There are 4 nested groupings, the coarsest first. Each group lies inside one group of the grouping before and may be the whole of it. The rows also spread widely along 14 directions, which tell nothing about the answers.
In the rows, 128 means zero.
Known rows, each followed by its group in each grouping:
[100 105 121 141 122 122 111 137 126 137 121 146 109 127 129 153 137 152
 129 141 147 122  97 137 134 143 179 134 141 170 107  90 108 118]
vazis ver k_375 dunu
[ 78 110 129 151 135 126 131  63 159 169 114 121 168  94  96 148 105 146
 112 169 134 109  84 100 152 126 115 139 166 147  92  52 138 144]
mibe biz k_365 Dob
[121 121 105 112 152 145 129 143 185  88 131 143 108 104 142 186 113 163
 121 150 136 183  85 112  98 195  45  90 145 182  92 153 148 144]
vazis Kilot k_854 pana
[141 177 147  73  87  58 124 113 138 156 114 118 143 149 132  73 105 109
 129  55 159 131 168  82 108 104 160 133 127 118 133 112 175  81]
vazis Kilot k_231 feg
[ 67 119 174 138  95 128 123 108 129 144  68 176 172  99  82 121  96 130
 124 178 145 119 152  59 180 177 123 126 124 141  88 114 126  89]
vazis Kilot k_492 Bupin
[135 159 130 146 113 136 108 107 132 135 178 156  90 154 179 161 157 121
 169 118  96 182 102 161 121 130 128 150  82 132 163 186 153 149]
vazis Sibuv k_35 mozep
[129  85  79 133 136 112 116 167 117 126 158  98 126  91 117 114 156 115
 109 170 130 147 162 168 134 116 162 107 131 101 212 104  59 132]
mibe biz k_365 kitif
[101 133 149 141  82 122 148 114 133 157  89 128 147 113 126 119  98 125
 118 159 109 115 137 109 142 122 148 106 108  99 149 164 110  91]
mibe gabut k_649 nubeb
[133 131 149 177 101 180 113  69 119 158 180 135 144 175 125 153 135 122
 148 141 115  91  65 114 142 138 106 163 119 111 102 118 152 167]
mibe gabut k_268 rufer
[150 173 161 156 143 100 166 105 118 133  40 103 163 163 118 129  86 140
  75  94 158  82 109 126 148  84 143 120 166 157  89 120 204 120]
vazis Kilot k_854 Burob
[136 119 144 120 148 106 121 151 127 105  82 159 132  75 113 145 124 155
 131 136 167 176 150 128  94 157  87 106 143 118 140 130 140 146]
vazis ver k_307 medin
[144  60 125 156 185 121  92 196 116 105 110 149 136  85 101 179 159 144
 105 166 147 161 126 145 144 182 129 102 128 197 130  97 101 126]
vazis ver k_576 Suvon
[149 120 154 176 184 153 136 131  95 123  57 148 146 110 122 164 139 153
 113 134 124 134  94 145 121 130 117 132 135 140  81 115 145 169]
vazis ver k_307 navaz
[142 137 147 107 131 164  87 137 119 115 194 185 113 144 139 120 168  82
 174 107  85 200 145 112 138 186  90 167  63 137 103 172 147 137]
vazis Sibuv k_35 mema
[178 149 111 162 122 160 165 103 137 110 141 130 113 165 169 166 115 160
 147 109 146 101  80  98  98 149  74 102 154 127  98 135 173 163]
mibe gabut k_268 detu
[ 74 119  61  91 125 186 140 140 164 133 174 122  82 112 173 121 145 139
 127 149  52 170  68 145 106 149 139 133 119 136  83 130  61 140]
mibe gabut k_649 Gupi
[142 107 141 135 131  98 132 166  92 154  51 139 148  97 119 119 133 140
 109 128 133 121 140 123 113 117 189 105 117 123 136 103  91 102]
mibe gabut k_649 Gupi
[151 165 126  93 105 121 123 136 146 121 139 118 133 145 150 121 120 131
 117  96 137 153 109 101  87 142 102 112 118 119 131 155 148 124]
vazis Kilot k_854 Burob
[169 118 105  96 192 109 151 172 105 115  89 102 146 106 108  73 140  96
 101  80 129 134 187 113 111 110 142 115 133 110  93  79 119 117]
vazis Sibuv k_35 mema
[110 168 125  78  91 161 131 116 105 146 155 112 138 180 112  33 119  95
  99  81 110 101 114 133 136 100 173 182 142  86  70 103 125 132]
mibe gabut k_649 Gupi
[141 147 164  98  88 141  98 104 140 153 149 124 181 135 109 105 117 121
 118 108 142 131  95  56  93 159  74 132 106  90 105 122 143 126]
vazis ver k_307 medin
[150  82 132 164 136 111 117 128 115 163 130 136 172  84 127 144 164 107
 141 165 102 147 156  84 156 152 123 108  84 132 173  99 103 113]
mibe gabut k_268 rufer
[133  95 120 176 145  88 144 128 132 114 125 118 100 145 108 163 107 111
 150 131 178  67 183 122 154 128 154 105 153 152 119  95 153  82]
vazis Kilot k_854 Burob
[141 117 112 144 126  96 153 142 163  99 125 105 109 117 134 154  95 129
 122 143 160 122 167 122 131 145 103  67 143 134 163 159 142  90]
vazis ver k_576 Suvon
[108 134 109 150 148 141 142 120 131 118 137 123 112 148 136 129 132 124
  97 140  98 144 109 192 195 112 152 152 157 185 119 131 160 151]
mibe gabut k_268 detu
[142  98 140 174 137 152 146 161 102  98  96 144 139 129 100 139 113 118
 104 171 134 111 156 137 178 159 116  97 135 140 125 159 121 116]
mibe gabut k_649 Gupi
[186 118 115 139 178 155 158 176  83  80 112 140 123 158 118 103 139 105
 110  94 129 117 162 136 157 149 121 127 152 151  71 117 155 144]
mibe gabut k_268 rufer
[162 105 147 164 139 139 123 123 108 161 129  96 173 133 107 124 141  84
 121 132 104  91 140  86 131 120 131 116  72  88 130 120 103 103]
vazis Sibuv k_35 mema
[111 175 108 104 117 172 166 141 110 106 117 142 117 161 165  69 129 121
 103  99  88 143 116 125 168 136 152 149 137 145  59 144 132 123]
vazis ver k_307 medin
[128 102 149 163 125 143 111 120 115 143 153 123 156 148  95 129 132  95
 113 150 114 106 127 126 184 142 133 143 115 146 120 118 135 116]
mibe gabut k_649 nubeb
[ 70 140 148  94  57 145 102 133 135 137 159 122 135 171  85  70  94  98
  95 132 140  90 125 118 167 142 174 155 130 118  91 136 109  79]
vazis ver k_576 Suvon
[125 103 168 109 124  95  66 150 124 146  98 190 142  56 100 166 142 160
 148 152 155 204 122 130  69 170 108 123 108 122 175 130 113 153]
mibe biz k_365 Dob
[ 91 127 105 116 162 158 162 104 133  97 104 122 152 104  78  92 100 127
 108 149 164 109 152 108 148 139  83 141 201  99  54  58 138 160]
vazis Kilot k_854 Burob
[117 134 133 122 132 118 143 100 139 153  96 131 151  77 132 121 124 133
 133 141 103 166 136 116 109 118 102 123 120  92 143 126 130 144]
mibe gabut k_649 nubeb
[130 130 123 160 140 117 154 112 147 116 105 122 132 118 128 158 103 142
 123 151 157 125 134 123 137 129 101  94 150 132 141 136 151 129]
vazis Sibuv k_35 mema

New rows. What belongs after each?
[115 152 123 140 122 128 123 101 168 145 147 122 114 141 178 171 133 150
 119 123  95 165  51 139 132 132 122 130 117 188 120 150 163 133]
vazis ver k_307 medin
[155 142 165 128 103 129  91 151 114 129 143 117 141 187 104 124 122 102
 100 104 140 107 109 136 131 135 144 138 101 137 125 165 149 108]
vazis Kilot k_854 pana
[ 89 126 122 105  85 146 117  98 177 143 177  82 152 148  92 113  87 125
  84 148 146  96  77 118 130 133 101 129 161 117 113 116 130 127]
mibe gabut k_649 nubeb
[130 112 130  96 114 120  93 160 128 153 138 157  96 104 149 140 153 133
 160 113 102 175 113 134  60 148 155 127  80 114 138 144  89 121]
mibe gabut k_649 Gupi
[176 115 170 144 150 145  86 135  91 159 127 135 164 144 107 138 161 111
 116 104 102 133  89 134 108 128 128 157  89 125 111 119 141 160]
mibe gabut k_268 rufer
[154 140 120 115 168 162  83 166  72 100 150 149  97 153 119 114 179 132
 129  89 136 168 106 211  89 124 147 190 137 108 113 112 126 210]
vazis Kilot k_492 Bupin
[149  88 160 162 161  91  83 136  86 149 126 144 164 105  82 128 169  93
 121 146 128 156 174 166 187 121 154 160 112 151 184  92 147 141]
mibe gabut k_268 detu
[141 154 131 134 105 115 146 102 136 134 128  95 143 129 134 110 111  98
 127 129 117 124 172 111 125 110 102 109 101  64 176 170 138 115]
vazis Kilot k_492 Bupin
[135 109 132 139 111 109 125 135 107 145 112 127 143 122 117 117 133 126
 131 129 158  97 147  96 124 131 168 116 124 109 136  87  99 100]
vazis ver k_375 dunu
[128 109 105 103 132 129 128 165 166  90 138  96 142 113  99 126  98 137
  76 149 168 133 126 115 125 169  80  80 164 140 125 128 119 115]
vazis ver k_576 Suvon
[133 104  93 108 170 117 130 132 148 117 175 104 128 124 112 101 140  80
 126 110 123 139 175 107 156 139 118 131 132 150 101  80 137 107]
vazis Sibuv k_35 mema
[121 143  94 122 151 134 176 108 172  90 137  99  88 143 141 132  88 128
 124 109 140 114 136 138 121 125  91 111 177 133  78 135 175 129]
vazis ver k_307 navaz
[126 131 111  90 128 126 153 102 189 124 153  83 125 128 112 114  79 108
 112 109 129 116 131 101  99 130  68 104 152 108  90 130 159 114]
mibe gabut k_649 Gupi
[100 117 100 128  94 119 106 120 127 132 182 144  94 121 133 127 146 120
 181 150 151 136 160 128 117 144 153 141 121  88 168 105  93 124]
vazis Kilot k_854 pana
[ 89 107  91 104 162 170 149 102 159 118 201 106 110 124 116  82 131  49
 137 136  43 150 178 129 189 142  95 164 114 128  67 122 131 118]
mibe gabut k_649 nubeb
[139 143 120 128 109  93 122 143 137 128 154 124 120 175 153 122 132 106
 116 102 128 137 139 116 183 139 168 125 119 205 136 137 162  76]
vazis Kilot k_231 feg
[ 97  94 114 131 124  69 116 132 179 144 146  87 153 127 104 134 108 100
  84 153 142 120 151  99 205 141 156  99 138 221 143  92 140  49]
vazis Kilot k_231 feg
[129 137 161  93 113 114 108 149 123 152 105 130 144 139 109  98 118 102
  97  97 102 135 125 122 126 122 167 139  99 144 102 145 131  95]
mibe biz k_365 kitif
[116 128 117 151 143 109 139 129 111 134  92 153 118  93 147 138 146 140
 131 152 110 170 144 169 152 110 165 130 132 143 166 126 121 145]
mibe biz k_365 kitif
[130 158 105  79 114 119 162 141 154 115 106 112 118 124 144  98  90 140
  98 101 128 138 122 115  94 125 121  98 155 119 106 146 135 118]
mibe biz k_365 Dob
[148 143 172 103  69 101  79 164 119 126 147  90 159 175  71  93 102  93
  76 116 179 100 146 144 121 118 146 122 113  87 188 178 131  93]
vazis Kilot k_854 Burob
[189 155 163 108 124  97 120 161 108 123 102 154 143 149 143 117 129 122
 115  72 132 166 136 114 122 146 124 117 110 165 129 163 184 114]
mibe gabut k_649 nubeb
[156 114 152 155 151 123 140 148 100 138  62 122 139 121 111 141 118 134
 109 122 128 105 126 148 103 109 147 112 124 107 121 136 126 130]
mibe gabut k_649 nubeb
[164 118 133 106 151  99 126 137 127 145 103 149 149  86 137 127 148 128
 143 104 116 174 147  85  93 148 105 114 108 131 124 101 141 132]
mibe gabut k_268 rufer
[128 128 106  90 119  80 157  94 184 166 137  74 148 103 135  98  99  97
 119 105 107 123 157  67 111 110 113  94 120 113 128 100 139  75]
mibe gabut k_649 Gupi
[118  91 101 148 134 127  84 130 115 127 194 123 149 130  95 128 163 117
 124 163 169 134 134 136 172 152 135 151 153 146 162  54 108 149]
vazis Kilot k_231 feg
[139 130 117 141 111 118 122 146 106 123 118 123 108 106 133 140 139 143
 149 148 159 136 150 164  66 110 139 109 118  39 207 151  84 151]
vazis Kilot k_854 Burob
[123 135 129 133 150 137 112 162 130  70 120 144  92 153 104 164 112 156
 101 134 183 145 103 203 125 147 113 133 185 170 113 152 168 169]
vazis Kilot k_854 Burob
[ 59 126 102 150 126 168 140  90 103 118 158 157  81 154 106 102 131 107
 174 147 136  88 158 156 178 124 176 196 165 105  62  69 119 145]
vazis Kilot k_854 pana
[186 139 173 155 119 138  89 121  80 162 148 155 157 136 158 132 189  88
 159 110  67 175 130 110 128 138 127 152  26 104 171 170 129 132]
vazis ver k_375 dunu
[160 119 150 155 103 124 158 148  88 127  64 162 144 121 123 123 112 141
 143 133 159  88 167  74 121 150 140  91 126  93 122 128 117 103]
mibe gabut k_268 detu
[116 137 121 156 105 150 123  90 150 151 165 103 147 138 137 146 127 128
 121 159 123 124  83 119 131 124 109 122 114 104 155 138 119 143]
vazis Sibuv k_35 mema
[ 94 119 110 152 120 125 150  75 161 121 162 136 140  91 123 133 116 115
 147 187 127 161 169 117 187 150  65 120 150 123 169 124 153 140]
mibe gabut k_649 nubeb
[140  94 157 112 164  96 118 146 129 130  90 138 123  94  79 130 111 102
 136 111 135 135 183 134  98 132 119 123 121 115 104 122 145 111]
mibe gabut k_649 Gupi
[126 112 148 186 143 150 138  91 145 146  91 133 142 101 131 206 117 152
 148 172 118 116  87  95  99 148  79 102 106 114 109 138 129 141]
vazis Kilot k_854 Burob
[133 122 142 128 156 141 116 130 136 121 127 109 148 149  93 127 115 106
  95 118 124 119 119 127 147 137 109 140 133 153  78 122 155 127]
vazis Kilot k_231 feg
[148 176 144  77 118 108 159 143 150 100  76 110 143 128 121  87  75 128
  85  86 152 140 153 107 100 129  88  93 150 104 107 173 173 107]
vazis ver k_576 Suvon
[156 145 122 132 160 137 128 101 131 118 174  92 127 165 112 111 129  85
 123  92 128 122 140 154 135 100 102 155 135 108 115 124 178 154]
vazis Sibuv k_35 mema
[128 157 122 106 134 130 119 139 119 144 121 107 143 156 138  97 138 134
  76  86 113 133  73 145 136 107 177 153 140 166  86  96 138 131]
vazis ver k_576 Suvon
[162 140 127 108 128 108 109 175 111 104 147 138 164 165 126  89 147  99
  83 101 141 164 152 103 205 168 139 129 131 215 127 119 162  95]
vazis Kilot k_231 feg
[ 92 102 120 123 159  94 123  88 132 148 144 140 115  88  94 110 133  88
 164 131 116 144 195 144 155 110 148 170 139 120 120  66 143 128]
mibe biz k_365 Dob
[113 109 141  96 160 104 101 110 154 186 108  90 155 100  94 125 126 118
 111  97 116 119  97 102  69  98 150 142 107 115  77  63 116 116]
vazis Sibuv k_35 mema
[137 127 139 125 147 113  95 116 133 154 129 122 141 129 120 150 142 131
 125 107 132 139  90 123  99 127 130 148 119 147 106  90 148 141]
vazis Kilot k_854 pana
[ 84 102 142 151 115 156  85 101 132 135 155 149 128 112  83 162 128 136
 153 184 156 126 107 136 117 157 103 154 130  93 127 108 108 162]
vazis Kilot k_854 pana
[115 124 145 158 132 144 122 117  85 125 137 169  86 145 118 121 145  80
 194 126 106 119 195 150 147 129 163 175  90  86 108 143 128 122]
vazis Kilot k_854 pana
[124 124 109 101 142 113 137 130 158 118 150 106 116 111 121 109 118  93
 134 121 120 150 177 119 119 129 106 113 116 103 134 141 129 107]
vazis Sibuv k_35 mema
[126 108 138 131 148 149 113  74 152 157 190 125  97 124 122 148 135  80
 196 109  74 132 139 125  86 128  87 165  81  78  91 132 149 142]
mibe gabut k_649 nubeb
[160  94 164 138 161 108 115 159  83 132  86 154 126 122  84 120 132  98
 141 101 138 111 182 137 119 128 160 138 114 119  99 106 135 111]
mibe gabut k_649 Gupi
[123 114  97  74 147  97 145 171 162  98 124  99  81 126 119 106  97 118
 114  83 153 119 164 131  88 132 144 103 158 139  78 114 130  84]
vazis ver k_307 medin
[153  93 173 121 151  99 100 143 125 156 111 148 117 119 105 146 129  88
 157  89 102 129 160 109  97 141 143 132  72 140  87 132 145  84]
mibe gabut k_649 Gupi
[187 118 157 111 124 103 116 181 117 142 103 154  98 139 158 151 137 118
 157  72 101 141 136 102  61 152 153  99  61 140 111 177 132  85]
mibe gabut k_268 rufer
[135 134 107 111 136 140 122 173 141  82 136 103  76 147 115 145 105 155
 103 123 177 128 104 208  59 116 125 108 164  91 147 176 117 163]
vazis Sibuv k_35 mema
[ 99 102 124 144 135 162  92 122 125 117 179 140 137 111  95 132 148 112
 129 176 127 155 130 149 165 162 100 155 129 120 136 111 112 158]
vazis ver k_576 Suvon
[ 91 144 143 100 126 148 107 128 165 132 121 126 103 146 117 149  99 148
 104 114 127 137  55 157  87 128 133 141 132 147  69 156 140 138]
vazis Sibuv k_35 mema
[137 113  92 133 133 125 189 155 168  77  87 128 130  74 141 152  86 161
 110 180 155 155 160  95 126 179  48  34 166 130 153 167 123 116]
mibe gabut k_649 nubeb
[131 102 139 138 133 167 133 145 158 121 102 114 120  98 115 176 101 146
 111 169 101 135  92 141  70 150  71  85 105  89 128 198 101 145]
mibe gabut k_268 detu
[120 125 179 176 137  67 115  70 170 169 102  87 147 131  99 185  89 104
 114 138 127 105 135 141 151  91 119 119 106 153 162 154 198  94]
vazis Kilot k_492 Bupin
[167 128 128 132 138  93 154 118 149 128 107  93 141 115 120 136  94 117
 114 115 141 112 156 110 103 114  95  83 136 104 149 142 156 113]
mibe biz k_365 Dob
[145 131 172 161 129  87 160  65 137 166  66 100 157 108 102 138  83 113
 150 108 151  64 170  74  92  89 108 108 121  54 113 108 169  97]
vazis ver k_307 medin
[141 131 134 132 131 116 127 143 135 115 130  93 119 153 105 127 101 107
  84 123 128 115 130 183 139 103 139 120 140 133 150 169 150 123]
mibe biz k_365 Dob
[ 99 119 132  79 167 116 142 121 178 147  77 102 126  59 115 124 101 118
 120 116  81 159 141 108  65 120  98 111 104  95  74 131 117 108]
vazis ver k_576 Suvon
[161 127 152 144 148 119 105 151 110  93 130 122 111 163  87 143 115 113
 120 111 177 117 152 187 118 121 119 136 147 116 142 158 167 147]
vazis Kilot k_231 feg
[115 136 148 106 118 129  90 127 135 168 148  78 157 158 102 101 131  86
  79 110  89 116  95 141 131  98 166 158  88 126 115 132 120 105]
vazis Kilot k_854 Burob
